There are 4 nested groupings, the coarsest first. Each group lies inside one group of the grouping before and may be the whole of it. The rows also spread widely along 15 directions, which tell nothing about the answers.
Some rows, each with its group in each grouping after it:
-22   5  -8  18   9  -9   6  -7 -34  40  21 -27  38  17  15  -6  31  22   6 -26   6  -1 -35  10   8  21 -13  -5  16  -8   0  41 -11  -1  -5   3  -9  -2   9 -24   4  -7 -18 | Vadi bovi ruzot nef
  3 -48  -6 -50  -8 -17 -16   9   5  -7 -40  -7  36  -8   5  -9 -17  -3   4  32  25 -12  24  22  30   8  50  10  14  13   0  13  53  -6  22  -7 -23 -21  14  -3 -10  11  -5 | bepu lan feru fadif
 -9  -8 -27 -32   7  46  -3 -27 -25  20  33 -11  62   6   9  34  48  12  19 -39  44   1 -28  19  10 -15  25  12  44  -7   6  20 -10 -19  13   7 -17 -29  20   2 -13 -10  13 | zera nud nudur mape
-21 -21   5  13  -8 -14  25 -20 -21  26   7   7   6   2 -21   2  15 -24   5 -18   4 -31  22 -20  -8  23   5  21  23  19  34   3   5  -7  -9  -6   8 -18   4 -36  -6  -8 -13 | Vadi bovi Sute zoge
 73 -21 -50  -1 -23  37  -3  27  21 -27  25  40  -9 -30 -29   1 -15 -39   9  16  11   0 -57 -51 -26 -16  10 -38 -46  38  31 -38 -11   4 -12  -4   0  -2  16   7 -10 -10 -27 | zera nusok pev soru
-25   7  50 -24  31 -15  20 -14 -18  15 -47   8  -9  27   7  36 -10 -32 -29   6 -15   6  11   8 -15 -20   4 -10  50 -24  11  12 -21   3  45 -25 -18 -11 -18 -18  -6 -13  59 | zera nusok pev nal
-19  22  15  23  44 -49  -5  17  -2   6 -17 -15  11 -20  -9 -23 -30  -9  24  14   1 -20   8  39  20  20  -9  -3 -31 -21  15   7 -23   7 -15 -29   6 -36  15 -49  -9   8  24 | Vadi vone matap nir
 11  30 -12  20  65 -19  -2  12  -1  29   8 -19  80 -16 -39  13  19 -20  11 -22  13 -37 -29  15  16   8 -21 -15 -55   4  42  36 -31   9  11 -45 -21 -46  32 -35  -7 -26  33 | zera tubaz lis Vifa
-11  15 -57   6 -26   1  10 -12 -29  30  58 -34  20  34   4 -19  57  21 -13 -52  -2  11 -14  19  31  21  -5  26  32 -23 -25  45 -24 -10 -29  45   0  -3  25  12   6  -2 -40 | Vadi vone matap Zetu
 12   9 -36  19   3 -30   3 -10 -10  38  15   3  17 -17 -29  -7  21  39 -17 -25 -20  -7  -4  26   8  -6  26  18 -11 -35 -23  38 -36   4 -15   6   2 -27  43 -46 -21   8  11 | zera tubaz Rak Risi
 17  28 -30   0 -19  34  14 -12 -12  -1  52  12  -5 -13 -17 -16  11   1   8 -35   3  23 -55   3  -4 -10  11   3  -3 -17 -20  -9 -47 -13 -16  25  24   1  -1  -4 -13   6 -12 | Vadi bovi ruzot vek
 60  22 -64  17  -9 -45  41  27 -11   9  59  -1  63 -23 -40 -32  24 -55 -16 -41  43 -48 -37 -61 -17  47 -27 -23 -48  41  47 -18  22  -2   1 -12   9 -18  45 -26  31 -31 -12 | Vadi Lusi gor tir
-16   1  19  -9   2  -6  25 -26  -5  48 -12 -11  -2  24  16  18  21 -11 -10   1 -17   4 -11 -27  16 -13 -15  -6  42  15  -5   8  21   7   0   3 -14  27   7  -5   9 -15  -3 | bepu lan feru Lele
 -3 -11 -39 -21 -36 -22   7   6 -16   8  -5 -16  21 -16   2 -27  13  15  17  -4  12 -17  15 -22  12  35   7  23   7  25  -4  30  30 -13 -19  19   6  18  19  -8  18  23 -59 | bepu Vutez Deg zel
 22 -41 -76 -10   9  36 -49  22 -29 -20  31  -6  45  21 -26  -1  42  33  -9 -27   8  18  -1  33   5  21  47  18 -14 -10  20  62 -33   5  28  -3   6 -63  -6  25 -32   5 -37 | Vadi bovi Sute rek
 38 -76 -58  14 -31  -2 -13  25 -44   6  12  11   9  -6  22 -15   9  41  -7  15  15   4 -17 -22 -22  24  50 -13  11  27  30  37  32  15   7  16   8 -14   9 -16 -18   5 -82 | zera nud gufa nanub
 -6 -25   1  -1  11 -14 -36  17 -16  -8 -12 -13 -11  43  55   0  22  48 -15  16  11  22 -35  21 -31  -6  -5 -37  26 -40 -35  -5 -15   9  21 -22 -33 -26  11  -4  15  14  59 | Vadi Lusi Fepal butis
  6 -21  10 -10  19   3   5 -21 -42  27 -27  24  10 -46  36  12 -34  42  20  28   8  29 -34  -1 -19 -20  65 -12  49   3  11  13  24  10  20  -8  27  21  -2 -48 -28   5 -20 | zera nusok Zogu nos
 14  17 -26  -2  -6 -29  19  19  23   9  12  -7  11  -4 -50 -27   0 -53 -14  -6 -15 -29   5   7  40  21 -18   9 -45   3  12  11 -18 -14 -26   9 -13 -22  33  -3   3 -12  -9 | Vadi Lusi levif Fam
  2  52 -50 -15 -34 -18  20  21   5   2  21 -19  17 -36 -29 -35   4 -29  32 -22  10 -28 -14  -9  25  34 -26  18 -32  11   1  22 -23 -33 -58  27   0  15  38  -5  27  17 -43 | zera tubaz lis butam
 -2  -5  -6 -12 -28 -12  21  -4 -11   0  11  -2 -17  29  13 -19  16   3 -46  -9  -1  20  -8  29  15 -11  15   2  35 -38 -45   6  -8   4  10  25 -20 -20   8   6 -12   5  23 | bepu Vutez kuz Vuba
 -9  -2 -18  24  19  33 -20  -9 -17  12  19   0 -21  34   5  29  47   8  25 -25 -21   9 -13 -65 -38   8 -45 -10   0  29  36  -1 -40  11 -14 -15  19  18 -21   9  16  -2 -36 | Vadi vone matap Zetu
-24  23 -19 -21  -4  10  35 -10 -35  21  31 -11  -2 -27  43 -23 -30   0  28  13  28  43 -49  45  45 -12  38  -6  76 -21 -15  10  14 -10 -27  52  25  21  17   5 -20  -1 -27 | Vadi Lusi gor tir
 36  -3 -20  -3  20  -9  13  -6  -4  34   6   1  61 -19 -21  -5   3   0 -20 -14   8 -10 -37  -4  12  -4  24 -15 -25  17  10  20  14   7  19  -3 -11   0  17 -23  -9 -24  -8 | zera tubaz Rak Risi
 10 -31 -24 -15   5 -22  -7  18 -36  -4   8  -7  34  17  43  -7   6  16 -20  10  46   8 -31  22 -13  11  28 -32  41 -21   2   9  23   3  35 -12 -19 -35  22 -10   2  -3  34 | Vadi Lusi gor tir
-17 -10  -4 -18 -41  47  -8  -5  -7 -33  12   7   1  23 -18  -4  28 -17  11 -28  17 -14   2   5 -20  19  -1  22 -12  -7  -2   5 -51 -35  -2  12  -5 -26 -39   0   6  23 -14 | Vadi Lusi gor tir
  2  44 -18 -29  30  19  13 -18 -49  12   3  -3  53 -37   3  15  -1  15  16 -31  11  20 -46  -2 -21  13  26   6  19 -21  14  44 -39 -30  29  -8  31  17 -17 -17  10   6  -4 | Vadi Lusi Fepal butis
-14 -60 -32  13  -2  19 -54   8  -9  14 -29  14  -9  -2   9  48  41  40  58  22  -6 -33   9 -75 -59  12 -23 -10  -3  44  52  23 -21  -5 -31 -40 -17   5  25 -22  15  25 -30 | zera tubaz lis Vifa
-11   3  21   1  -7   0  34  -3 -38  10  -8  -2  30  13   7  -6 -10 -21 -39  -7   7  -2 -35  48   2  11  24 -12  23 -35   6  60 -37 -11  36   8 -26 -25 -30 -30 -16 -10   3 | zera tubaz Rak Risi
-15 -25  26  28   4 -44  13   7   1  17 -22  13 -51  19   2 -15 -20 -19 -19  33 -26 -11  19  -1  -3  -2 -10 -14   8  -6   4 -13  -2  19 -12  -9  -3 -19   9 -31 -12  -2  15 | Vadi Lusi gor tir
 -1   2  -5  -9  33  10 -14 -21   6  38  -1 -11  44 -17 -19  -5  -2  32   8  -9 -12  16 -20  46  43 -13  33  20 -18 -18 -28  29  -8  -2  -4   2  -6  -9  16 -24 -27  -3   2 | Vadi bovi Sute rek
-25  19  10   2  27 -59 -14  31   1   1 -37 -35  12  11  -1 -34  -2  -3  15   5 -11 -23  22   8  16  44 -38  -2 -41   4   0  22  -7  -3  -7 -17 -10  -8   0 -21  30  17  -7 | Vadi Lusi levif Fam
 -4  23  21  -7 -24 -10  45 -23 -31  26   2 -21  -1  19  30 -48   4  22 -32 -28 -10  34 -31 -11  15   9   5   6  24  10 -56  17  28  12  14  48  22  59 -47  -5  14   2 -63 | bepu Vutez Deg zel
 17 -24  -3  53   7   6   9  18  19  -3  30  18 -11 -17 -46 -20  -5 -38  24  12   3 -34  -6  -3  17   1  -9 -10 -62  30  44 -20 -14  35 -32 -11  13 -56  15 -27 -43 -18 -31 | bepu Vutez Deg zel
  5  -7 -14 -22  -1   0  22   8  33  10  -3  17 -26  14 -48  32 -11 -86 -39  35 -38  -9  11  41  51 -30   9   2  26 -39  18  20 -45  -6  -6  -5 -43 -57  55  22 -39 -25  60 | bepu lan feru fadif
-10 -57 -13  -2 -20   7  18 -19 -28  31  -3  28   1  -7   0  34   7 -10   4  17   9 -22   7 -15 -14  -9  41   5  63  13  48  28   4  -5  -7   0 -12 -17  31 -22 -29 -11 -12 | zera tubaz lis Vifa
 10  27 -12  -3  16 -25   1  10 -21   5  10 -21  -8  35  24 -27  20  30 -30 -25 -10  36 -30   1  -8   5  -9 -15   9 -21 -39   4 -10  17  21   9  13   8 -13  13  20   3   5 | Vadi Lusi Fepal butis
 49  40 -39 -81 -11  -3   7  15  48  -4 -18  -2  41 -61 -19 -19 -51 -40   6  27  15  11 -54  15  49 -26  18 -13 -29  -2 -40 -18  22 -42 -15  17 -36  43  56  15  20   1  25 | zera nusok pev nal
  9 -45  20 -51 -51 -26  60 -46 -47  23 -34  44   8 -19  18   1 -30 -13 -47   3  14  -5   7 -32 -39   3  81  14  87  -2   0  -1  42 -37  48  18   4  28 -10 -44   3   4   5 | Vadi Lusi levif Fam

New rows. What belongs after each?
-27  -9 -35 -60  17  30 -24 -22 -11  36 -22 -13  23  30  -2  67  52   7   2  -8 -24  13  24  -1  10 -19   6  26  68  -4  12  56 -22 -22  13  -6 -31   8  29  36   7  -4  12 | zera nusok Zogu nos
  4   9  -2 -16 -47  19  -4   5  -6 -33 -26  33  -1 -38 -20  11 -15 -10  11   1   5 -27 -22  10 -54   8  14  10 -22 -50  -7  17 -84 -55  -4 -17 -20 -26  -2 -61   5  42  37 | zera nusok pev nal
 -8 -10  -3  -8 -10  -9 -26   2  10   6 -18 -23  14  36 -13 -13  46  24  -5 -21 -14 -12  27 -10  12  16 -16  22 -32  12 -29  18   3   4   3  -4 -14 -12 -12  -4  15  19 -19 | bepu lan feru Lele
 41   2   2  -7  17 -15  13  -2   5  10   2  16  24   2 -21   7   2 -22 -35 -13   6  -4 -28 -10 -11 -24  12 -23 -17  -2  -2 -22   1  13  33 -19 -16 -20  16 -25  -8 -24  47 | zera nusok pev nal
-24 -13  30  -9  29 -24 -12 -32 -30  34 -52  -4  22  -3  38  20   2  48  17  -1  -5   0   6 -40 -42  12   3   2  27  10  -1   8  14  -8  22 -34   6  41 -16 -53  28  20   8 | Vadi vone matap Zetu
 14 -28  13   7 -58  13  33  -3  -3 -29   4  44 -37  32 -51  -4  14 -62 -50 -25 -13 -38  25 -21 -42  11   8  14 -16   1  25  -3 -55 -12  19   6 -11 -42 -43 -16 -13   0  -6 | zera tubaz Rak Risi
 -1 -23  27  -7 -32   2  10 -26   8  10 -26  30  -2  10 -23  32  18 -16 -36  -2 -15 -33   4   7 -29 -16  15  12   9 -45 -16   7 -48 -26  19 -26 -41 -47  14 -53 -10  10  76 | bepu lan feru Lele
 27  -8 -14 -43 -56  16  24 -14 -13 -23  16  17  12  10  -7 -29  13  -7 -28 -42  31   3  -9 -17 -20   3  40  12  11  14 -27 -20  11 -18  27  34   3  12 -35   7  11  10 -23 | zera tubaz Rak Risi
 10 -60 -27  13 -31 -17   7 -35 -12  64 -20  33  21  -7 -34  37  29  24 -43   2 -41 -41  14 -21 -30   1  30  27  11 -24   4  54 -28 -31  -6 -15 -30 -19  56 -71  -9   3  21 | Vadi Lusi gor tir
  5 -26   9  16  -8   4  22 -24 -12  46 -10  17  17  -5 -21  19   9  -7 -22  -7 -19 -26 -10  -9  -8  -4  15   8   2  -2  17  33 -22 -10   1  -3 -18 -14  10 -53 -21 -13  -9 | zera nud nudur mape
 22  17  -4   2  31 -23  37  -6 -22  17  -3  30 -11 -17 -35  23 -14 -42 -23 -11 -19   0   9 -29 -19 -13  20  -4  20   4  46   1 -18  19  26 -19  32 -15   8 -26 -24 -23  16 | zera nusok pev nal
 15  -3 -32 -44  15   1 -30  22  50  -8 -37   0  31 -10 -81  15  -9 -48  -5  15 -33 -30  43  36  48  -5   7  30 -61  -7  14  38 -39 -25  -7 -17 -37 -43  36  12 -15   1  18 | zera nusok pev nal
 21 -53 -13 -22   5 -20 -10 -14 -40  11 -46  37  18 -46   3   7 -38  52 -11  28  -8   8   8  12 -33   1  95  15  27 -25  10  38   0 -12  36 -18  25 -15   5 -53 -28  25   1 | Vadi Lusi Fepal butis
 -8  22  13 -39  18   0   2  -9  29  -1 -44   6 -19  -6 -41   9 -14 -28  -2   7 -46   0  37  -8  17 -13 -10  27 -20   0  -9   8 -33  -9   3  -9   3  13  -7  10   1  14  11 | bepu Vutez Deg zel
 11  -8 -43  22 -26   3  -2  11  -1   2  26   3  -6   3 -43 -21  31   2   7 -29 -13 -22  15 -21   1  20  -5  19 -40  25  15  20 -27   5 -32  19  13 -16   0  -8  -7   8 -64 | zera tubaz Rak Risi
 10   8 -38 -18  -2  -8 -18  16  -1  -9  14 -13  13   4  -3 -12  24  16  16 -20  20   4  -3  -3   5   1   0   2  -6   4 -16  -9   5   5  -8   5   2 -13  24   4   7  11  -1 | zera nusok pev nal
 11  -8   7 -15  19  -1   2  11 -25 -11  -7   0  -9  48  21  -2   9  -1 -46  -9   0  34 -20   5 -13 -13  13 -28  28  -5  -1  11 -11  29  53  -4  -8 -12 -36  28  -7 -12  12 | zera tubaz lis Vifa
 -4 -46 -37 -15  -1  39 -49  33  29  17 -32 -15  -9   9  18  11 -14  -1  23  76 -36  20 -48   8  34   1 -23 -34 -12  12   7  49 -11 -17 -44   1 -62  31  27  37   4   1 -42 | Vadi bovi Sute rek
 14 -27   4  29 -14 -16  34 -14 -34  30  15  18  19  11   1  -3  12  -5 -43 -16   7 -17 -28 -14 -30  10  18 -15  14  -8  12  13  -3   3  22  -5  -4 -22   1 -54  -8 -18   6 | Vadi Lusi gor tir
 48   3 -25  10  27 -25  -3  12  31  16   2  17 -21 -10 -49 -11 -10  -9 -32  12 -49  13   1   2  33 -30  17  -3 -43  -6 -11  -6 -11  36   0 -10  14 -27  32  -3 -35 -11  12 | bepu lan feru Lele
 -4 -19 -13 -21 -21  49   3 -18  -4   5  -7  23   5  47 -50  71  59 -56 -28 -36 -29 -30  23 -47 -42  -1 -22  18  13   5  47  36 -70 -31  22 -21 -34 -24 -10   9   8 -15  16 | zera nusok pev nal
  7  18 -43  31  26 -37  17   3  -5  45  37 -15  25 -43 -21 -28 -12  -5  36  -3   0 -12 -13  -4  46  18   0   4 -20  25  28  10  19  14 -55  11  34   5  54 -30 -14 -15 -52 | Vadi vone matap nir
-19  18  28  -7   4   5  27 -20  16   8  24  -9  -9  52 -18  -4  30 -50 -21 -34   1  -7   1  12  25 -14 -26   2   8  -6 -14 -32 -19  -1   3  14 -22 -26  -5  16   1 -25  37 | Vadi Lusi levif Fam
 19   1 -21  17  31 -55  -3  34  -5   2   5  -7 -39   7   2 -31  -9  10 -15  12 -13  17  14  12  18  -7   6 -15  -5  -6  -4 -14  10  45  -2   1  19 -31  26  -3 -21  -1   1 | zera nud gufa nanub
 -9  28 -13  -7  39   3  -2  -8   4   7  25  -7   6  17 -35  30  45 -26  14 -34   1  -5  24  -4  16 -16 -15  12   7   1  22 -13 -27  19   6 -24  16 -49  20  12 -15 -13  38 | bepu lan feru Lele
 33 -27   1   4 -33 -18  13  11  -5 -23 -11  30  -6  45 -55   5  35 -51 -62 -37 -13 -47  37 -52 -59  22 -11   5 -36  17  32  -3 -31   0  43 -28 -15 -44 -28 -24  12  -8  10 | zera nusok pev nal
 24 -34 -40  19  30  12 -19  -5 -25  34   0  18  41 -34 -17  22  10  38  18   0  -6  -5 -20 -20 -16   0  37  -9 -15  21  45  47 -11  14   5 -18  14  -8  15 -37 -28  -3 -40 | zera tubaz Rak Risi
  0  -1  12 -43  11  -6 -17 -13  11  -3 -29   3 -20  24  28  10 -10  14 -27  14 -15  35 -11  22  -5 -32  13 -11  34 -46 -51 -21 -19 -10  22 -10 -30  10   8   8  11  14  76 | Vadi vone matap Zetu
-23   5   5  20   0  40  16 -25  -3  33  29 -11 -11  39  -1  28  61 -16  17 -31 -12  -6 -23 -61  -8  -5 -62  -7  12  41  17  -3 -17  13 -22   4  -4  25 -10  13  17 -21 -35 | bepu Vutez Deg zel
 14  24   5 -14  -9 -23  25   0 -39 -16 -13  22   7 -37  13 -16 -22   8   1 -16  27  -3 -25 -18 -51  12  29  -7  14 -12   1  -1 -18 -12  28 -11  25   4 -19 -48   8  25  13 | zera tubaz lis Vifa
 10  -8  -9 -27 -63  28  -8  19  21 -30 -13  15 -18  -4  15   7  -9 -30   4  30  20 -13 -55   4 -30  -8 -18 -29  -2 -31 -27 -14 -46 -48 -21  -1 -66  -5  23 -13  23  24  43 | zera nusok pev soru
-10 -10 -39  21  18  32 -31 -29  32  41  25  14 -33  17 -38  54  51  15  19 -11 -58  -1   9  -6   9 -41 -25  21  -1 -27  -1   3 -78  -4 -58 -11 -15 -23  65  -1 -22  -1  37 | Vadi vone matap Zetu
  3  -4  39  10 -13 -12   9   7  17 -17 -17  11 -45  16   3 -29 -15 -14 -13  14  -8  -1  -8  -2  -8 -11 -15 -15 -21  -4 -29 -36 -11  17   2  -3  -8 -10 -21 -17  -4  11  16 | bepu Vutez Deg zel
 -2  29   3 -46  -4  25  28 -37 -30   6  -6   4  -4 -16  11  -9  -7  21   4 -28  -8  45 -10 -24   0 -10  33  24  40  11 -30   7   5  -6  22  33  52  60 -46  11   2  18 -49 | bepu Vutez Deg zel
  4   5  14 -26 -39 -15  49 -33  -9  14   8  17  25 -11 -22  -2   9 -38  -9 -38  33 -34   9 -21 -12  -3  22  21  27  10  -3 -31  23 -21   8  12  -2  -5  10 -44   6  -9  20 | zera nusok pev nal
 -3  29 -26   4 -35 -13  29 -25  16  37  39 -13   3  25 -41   5  73 -21 -11 -58 -14 -32  13 -38  12   7 -41  33  -3   6 -24  -8 -18 -10 -35  14 -11  -6  43 -11  23  -5   6 | bepu lan feru fadif
 41  -9 -62 -10  -8  -9 -35  38  34 -17   0  -2  20   1 -43  -9   9 -24 -16   8 -21 -24  -9   3   5  20 -18  -2 -70 -15   6  23 -48 -24 -16 -19 -40 -29  44   5  14   8  15 | Vadi vone matap Zetu
 28  12 -44  -6  73   4 -46  41  35 -15  -8   6 -27  -4 -43   4 -20 -14   8  33 -54  34  -2  22  38 -23  -5 -18 -58 -11  20  10 -57  26  -9 -21  12 -32  22  44 -33  -3   9 | Vadi Lusi levif Fam
 -8  16   8 -20   1 -50  -3  15  38  -3 -36 -11 -19  -2 -29 -39 -21 -25   5  14 -26 -20  36  -3  31  15 -24  13 -49  11 -21 -20   6 -11 -27   3  -9   8  13  -7  22  17  -1 | Vadi Lusi levif Fam
-23  66   2 -35  55 -10  21 -31 -23  39   4 -29  57 -36   9  -4  -5  23  35 -37  22  26 -20  32  44 -16  26  15  33  -7 -21  16  11  -3   5  16  28  26   6 -14  -5  -1   3 | zera tubaz Rak Risi
 18  21 -46  -3   1  17  -9  45 -21 -39  24 -15 -13  49  12  -3  44 -22 -20 -20  -1  21 -32 -43 -31  30 -55 -37 -11  11  23  17 -41  15  24 -10  -4  -3 -29  55  30   3 -22 | bepu Vutez kuz Vuba
 40 -55 -37  25  -6  24 -46  11   1 -16   4  23  39 -17 -35  -1  10  28  10  -3   5 -28 -15 -11 -35  20  27  -2 -78   9  28  18 -35  -6   2 -32  -4 -46  -3 -45 -17  16 -23 | Vadi vone matap nir
